The first 6 rows are patterns. Each new row is the sum of 2 different patterns, raised or lowered, with some noise. Before adding, each is slid sideways (what falls off one end comes back at the other) and multiplied by a number that may be negative. Names go in the order of the patterns.
Some rows, each with the names of its patterns after it:
-1.97 -0.84 -1.07 +2.57 -3.45 +0.97 +1.24 -0.62 +1.33 -0.95 -4.07 -0.85 +2.02 +1.09 +0.87 -0.29 +2.26 +1.84 -1.02 -1.73 +0.78 +1.21 -0.62 +1.62 -0.14 -0.02 -0.44 -1.55 +0.86 +1.03 +0.52 -2.60 +0.42 +1.70 +0.43 -2.22 +0.11 -2.31 -0.11 +1.62 -0.07 -2.14 -2.84 +0.83 +1.18
gupa
-0.42 +0.97 +0.51 +2.19 +1.21 +1.30 +1.12 +0.30 +0.08 -4.69 +0.42 -2.13 -1.85 +0.39 +0.85 -0.05 -0.77 -0.67 -1.61 -0.43 -0.08 +0.52 +3.27 -1.69 -1.50 -0.87 -2.41 +0.44 +1.07 +1.84 +0.27 -1.56 -1.25 +1.52 +1.59 +0.87 +1.47 -0.29 +1.13 +0.88 -0.36 +0.15 +0.21 -0.79 +0.38
Mef
+0.27 +1.16 +1.74 -0.13 +0.63 +1.03 -1.06 -1.41 +1.39 -1.78 -1.31 -1.78 +0.41 -1.26 +2.03 -1.44 -0.96 -1.14 +2.04 -0.68 -0.69 +0.54 -0.81 -0.88 -0.56 +0.61 +0.02 +1.38 +0.87 +0.08 +0.75 +2.15 -1.13 -1.40 -2.03 +0.51 +0.74 +2.19 -2.46 -0.66 +1.92 -0.17 +0.83 +0.14 -1.37
vod
+1.80 -0.62 +0.42 +0.02 -1.93 -1.20 +3.18 -1.41 +0.85 -0.43 -1.00 +0.09 -2.90 +0.43 +0.13 -0.73 +0.82 +1.35 +1.09 +1.27 +2.59 -1.11 -0.71 -0.70 -2.52 +1.28 -0.38 +0.13 -0.46 -1.60 -3.12 +0.62 +2.15 -2.24 +0.44 -1.24 +2.50 +1.10 +1.52 -2.54 -0.77 -0.19 +0.10 -2.61 -0.93
rido
-2.32 +0.99 -2.07 +1.87 +0.14 -0.05 +0.04 +0.82 +1.80 +0.22 -1.85 -1.30 -1.42 -3.22 -1.27 +2.67 +1.73 +0.51 -0.49 +1.86 -0.90 +0.87 -1.50 -3.93 +1.05 -0.70 +0.86 +0.24 -0.14 +1.91 -0.55 -0.05 +0.94 +0.57 +1.48 +1.40 -0.41 +1.45 -0.05 -2.35 +0.79 -0.11 -0.02 +1.77 +1.46
giraz
+0.51 -2.94 +0.44 +0.24 +0.55 -1.16 -4.63 +2.04 -2.28 -0.04 -1.28 +1.37 +0.63 -1.74 -1.26 +0.55 +0.00 +0.55 +0.19 -1.55 +0.72 -2.93 +0.26 -0.34 +0.56 +1.60 +1.19 +2.06 +2.07 +1.52 +0.55 -0.12 +0.86 +1.27 +0.89 +0.88 -0.27 +0.57 +0.72 +0.06 +1.79 +0.54 -0.36 -2.15 -0.72
Pefad

New rows, each followed by the names of its patterns:
+2.77 +1.80 +0.23 -0.51 -0.26 -0.52 -2.17 +2.00 +1.45 +1.61 -0.36 -2.27 +3.31 -1.69 -0.04 +0.02 +2.45 +1.04 -0.08 -0.37 +1.26 +0.57 +0.59 +1.32 -0.14 +1.61 -2.91 +1.14 +1.16 +1.45 +1.20 +1.86 +1.60 +2.51 +2.81 +1.22 -0.23 +0.27 +2.23 +2.07 +0.66 +0.24 +0.79 +2.51 -0.65
gupa Pefad
+0.58 -0.73 +0.96 +0.53 -0.92 +1.58 +0.31 +0.07 +0.78 -1.27 -0.16 +1.65 -0.56 +2.74 -0.17 -0.70 -1.14 +0.32 +2.17 +1.02 -2.05 -1.77 -1.40 -2.80 -0.51 +0.83 +0.46 +0.57 -0.31 +0.98 +0.09 +0.29 -0.54 -2.87 +0.33 -1.83 -0.30 -0.66 -0.75 +0.95 -0.31 +3.17 +0.28 +1.79 +2.15
Mef giraz
-2.51 -1.01 -2.91 -1.51 +0.81 -0.38 -1.61 -1.90 -2.05 -0.97 -2.56 -1.38 -0.26 +0.03 -0.98 -2.65 -0.55 -1.18 +1.30 +0.10 -0.63 +2.85 -1.40 -1.31 -1.22 +2.07 +2.90 -3.15 +1.08 +0.91 +0.47 -0.13 -0.90 -0.07 +0.54 +0.37 +1.26 -1.41 -1.32 +2.02 -0.52 +2.50 -2.30 +1.91 -1.52
gupa Pefad
-0.99 -0.21 -1.77 -1.20 -1.46 -1.45 -2.44 -0.15 +0.39 +0.91 +1.43 -1.06 -0.89 +2.08 -0.19 -2.10 -0.26 -0.58 -0.23 +1.27 -0.38 -1.12 -1.81 -1.78 -0.05 -0.44 +0.76 +1.63 -1.53 +0.32 -0.40 +0.68 +0.04 +1.01 -2.47 -0.13 -0.17 -0.28 -1.64 -0.45 -0.34 -0.63 +0.15 +0.07 +0.32
Mef vod
-0.43 -0.83 -0.07 -0.06 -2.44 +0.92 +1.85 -0.29 -1.12 -0.61 -2.45 -0.35 +2.37 -0.97 +1.71 -0.72 +0.09 -0.87 +0.11 -1.08 -1.77 +0.51 +2.13 -0.36 +1.81 +2.43 +1.18 -2.14 -1.73 +0.71 +0.08 -1.90 +1.03 -1.34 +0.62 +2.96 -1.70 -0.66 -0.41 -0.03 +0.30 -0.75 -0.15 +0.05 -1.06
rido giraz
+5.15 +2.44 +3.19 +6.16 +4.80 +1.50 +2.40 +2.36 +3.21 +3.72 +2.89 +5.42 +3.55 +5.24 +2.18 +1.98 +1.70 +1.15 +1.29 +0.94 +2.89 +3.29 +1.94 +1.77 +1.67 +1.76 +3.58 +2.05 +2.52 +4.11 +1.13 +2.71 +3.44 +4.32 +3.16 +3.70 +5.38 +3.64 +2.07 +2.56 +4.21 +7.35 +0.92 +4.40 +3.08
giraz Pefad
-0.49 +0.62 +2.11 +0.56 +1.25 +1.54 +2.61 +0.19 -1.17 +0.46 +2.13 +0.64 +1.86 -0.32 -0.46 +0.55 +0.96 +2.97 -0.05 -1.09 -1.24 -0.42 +0.83 -4.25 +1.97 -0.41 -0.26 -0.94 -5.24 +2.24 -0.28 +0.23 -2.39 +0.58 -0.01 -1.63 -2.52 -0.57 +0.33 +1.22 -0.36 -2.23 +0.83 -3.78 +0.12
gupa Pefad
+1.28 +2.12 +3.79 +2.05 +1.81 -0.12 +4.89 +0.49 +1.82 +3.82 -0.16 +4.46 +6.98 +4.34 -0.06 +2.12 -0.21 +3.54 +0.82 +1.32 +1.51 +4.28 +1.99 +0.65 +3.29 +1.38 +2.75 +1.70 +2.52 +2.52 +0.69 +1.19 +1.13 +2.94 +2.62 +1.62 +3.34 +3.78 +1.45 +2.63 +4.15 +1.17 +0.80 +4.32 +4.15
gupa vod
+2.65 +0.46 +2.58 +4.87 +3.11 +2.70 +0.80 +4.63 +1.69 -0.02 +0.20 +1.46 +2.51 +6.26 +2.96 +0.07 +2.20 +0.87 +2.25 +0.52 +0.70 +3.83 +4.49 +1.05 +1.83 +2.58 -0.91 +2.63 +1.94 +2.43 +4.59 +2.14 -0.38 +2.19 +3.11 +2.81 +0.55 +1.67 +4.09 +2.46 +5.28 +2.27 -0.65 +1.28 +3.15
gupa giraz
-1.58 -3.40 -1.33 -1.73 -2.46 -1.45 -2.06 -1.77 -2.11 -1.01 -2.36 -2.62 -0.75 -2.47 -3.19 -1.48 -0.65 +1.11 -2.96 -1.39 -3.14 +0.06 -2.03 -3.20 -1.12 -1.86 -2.19 -1.12 -2.22 -2.62 -2.34 -2.09 -1.04 -2.57 -1.16 -1.34 -3.28 -1.33 -1.94 -1.68 -2.69 -1.37 -3.02 -1.41 -1.80
vod Pefad
-1.26 -0.61 +0.66 -0.84 -1.35 +1.34 -0.60 +1.15 +2.24 -1.19 +0.52 +0.01 +0.67 +0.04 -0.79 +0.77 -0.42 -1.15 +0.31 -1.62 -1.36 -0.60 -0.65 -0.55 +2.19 -1.11 -0.37 -0.52 -0.01 -1.07 +0.95 -0.29 +0.78 -1.37 -0.31 +0.26 -0.07 +0.15 -0.59 -0.08 +1.39 +1.68 +0.32 +1.19 -0.21
vod giraz
-0.30 +1.32 +1.26 +0.67 +3.06 +1.06 -1.38 -2.81 -0.90 +0.70 -3.65 +0.79 -0.12 +1.15 +0.45 -4.97 +2.30 -2.58 -0.17 -1.23 +0.57 +0.86 -1.73 -1.65 +0.33 -0.61 -0.01 +0.36 -2.13 +0.75 -1.93 -0.05 -0.32 +0.57 +0.89 +0.60 +2.96 +1.64 +2.33 -0.21 -0.21 +0.91 +1.24 +0.57 +0.11
giraz Pefad
-0.30 +4.34 +0.96 +0.54 +0.52 +1.47 +4.67 -0.19 +2.50 +1.41 +3.88 -0.39 +0.86 +2.87 +1.36 -0.08 +2.74 +0.23 +2.41 +1.59 +0.57 +4.00 +1.07 +1.15 -0.30 -0.22 +1.39 +0.25 +0.36 +1.92 +1.66 -0.17 -0.48 -0.08 +0.85 -0.58 +2.11 +0.30 +1.62 +3.64 -0.92 +1.30 +1.12 +3.14 +2.04
giraz Pefad
+3.80 +1.54 +3.74 +2.33 +2.77 +4.22 +2.69 +1.45 +2.11 +3.70 +2.96 +3.23 +3.88 +4.74 +2.01 +5.07 +5.01 +5.96 +2.76 +3.72 +2.20 +4.49 +4.57 +3.56 +1.17 +3.47 +4.78 +3.11 +4.14 +4.07 +4.63 +3.06 +2.73 +2.22 +2.41 +3.27 +3.29 +1.78 +3.30 +5.04 +4.85 +3.03 +2.97 +1.35 +6.49
vod rido
-0.84 -2.70 -3.45 -3.66 -4.03 -1.98 -1.66 -2.30 -5.75 -2.18 -2.34 -2.33 -4.94 -2.50 -4.36 -2.39 -0.57 -2.17 -4.22 -5.17 -2.08 -1.42 -4.13 -3.24 -3.48 -0.53 -5.76 -1.65 -1.64 -2.76 -1.40 -3.84 -7.25 -3.82 -0.74 -2.85 -1.83 -3.00 -0.55 -1.53 -5.37 -3.65 -2.87 -1.71 -3.82
gupa Pefad
+0.41 -1.12 +0.88 +0.65 -0.04 +1.09 +0.66 +0.81 -0.37 +0.11 -1.33 -0.62 -0.28 -0.54 -0.89 +0.87 +3.17 +1.21 +1.08 +0.78 -0.94 +1.15 +0.71 -0.29 +0.77 +0.66 +0.46 +1.02 -0.02 -1.74 +0.22 +1.08 +0.40 +0.92 +0.68 +0.56 -1.21 +1.11 +1.70 +1.77 -0.54 +0.28 -1.05 +0.43 +0.99
Mef vod
-1.34 -1.73 -2.98 -0.31 -0.06 +0.39 -0.83 -1.18 +1.36 +0.31 -0.95 -3.69 -2.43 -0.67 -0.76 -2.26 -1.74 -2.27 +1.98 -1.00 -1.06 -0.51 +1.09 +0.57 -1.37 -1.02 -0.38 -1.20 -1.52 +0.27 -3.38 -0.16 -0.43 +0.22 -2.11 -0.49 -0.63 -0.10 -1.13 -0.72 -1.67 -1.46 -0.59 -1.82 -4.30
rido giraz
-0.88 -0.87 -3.12 -1.39 +1.93 -0.44 +2.60 -1.91 +1.24 +0.37 -0.46 +0.98 +3.49 -0.55 -1.75 +2.40 -1.19 +1.73 -3.99 -0.89 -1.62 +2.91 +1.74 +0.96 +1.17 +3.85 +1.87 -1.39 +0.62 +0.19 +0.79 +2.51 +1.78 -3.20 +1.80 -0.36 +0.51 +2.10 +0.33 +2.77 -1.55 -0.48 +1.09 -2.35 -0.94
rido Pefad
-0.79 -0.66 +0.68 +0.34 -1.82 -1.95 -1.26 -0.76 -1.31 -0.45 -2.13 -0.38 -0.42 -0.75 -0.77 -0.79 -1.84 -1.09 -0.38 -1.06 -0.65 -2.58 -1.01 -1.48 -1.20 -0.73 -1.88 -2.04 -2.82 -1.05 +0.24 -1.30 -2.18 -0.59 +1.12 -1.90 -0.69 +0.36 -2.40 +0.48 -0.95 -2.54 -2.47 +0.48 -0.05
gupa vod
-0.53 +1.77 -1.69 +0.20 -0.59 -2.85 -3.57 +0.92 -1.58 -0.61 -2.52 -0.89 -0.54 -1.65 -4.40 -1.49 -2.48 +0.85 -0.41 +1.22 +2.53 -0.71 -4.22 -2.31 -1.43 -0.15 -2.62 -0.98 -1.34 -1.21 +2.98 -2.15 +0.10 -0.84 -0.48 +0.36 -1.60 +0.49 -0.55 -1.95 -0.97 -1.64 -1.77 -0.03 -2.49
giraz Pefad
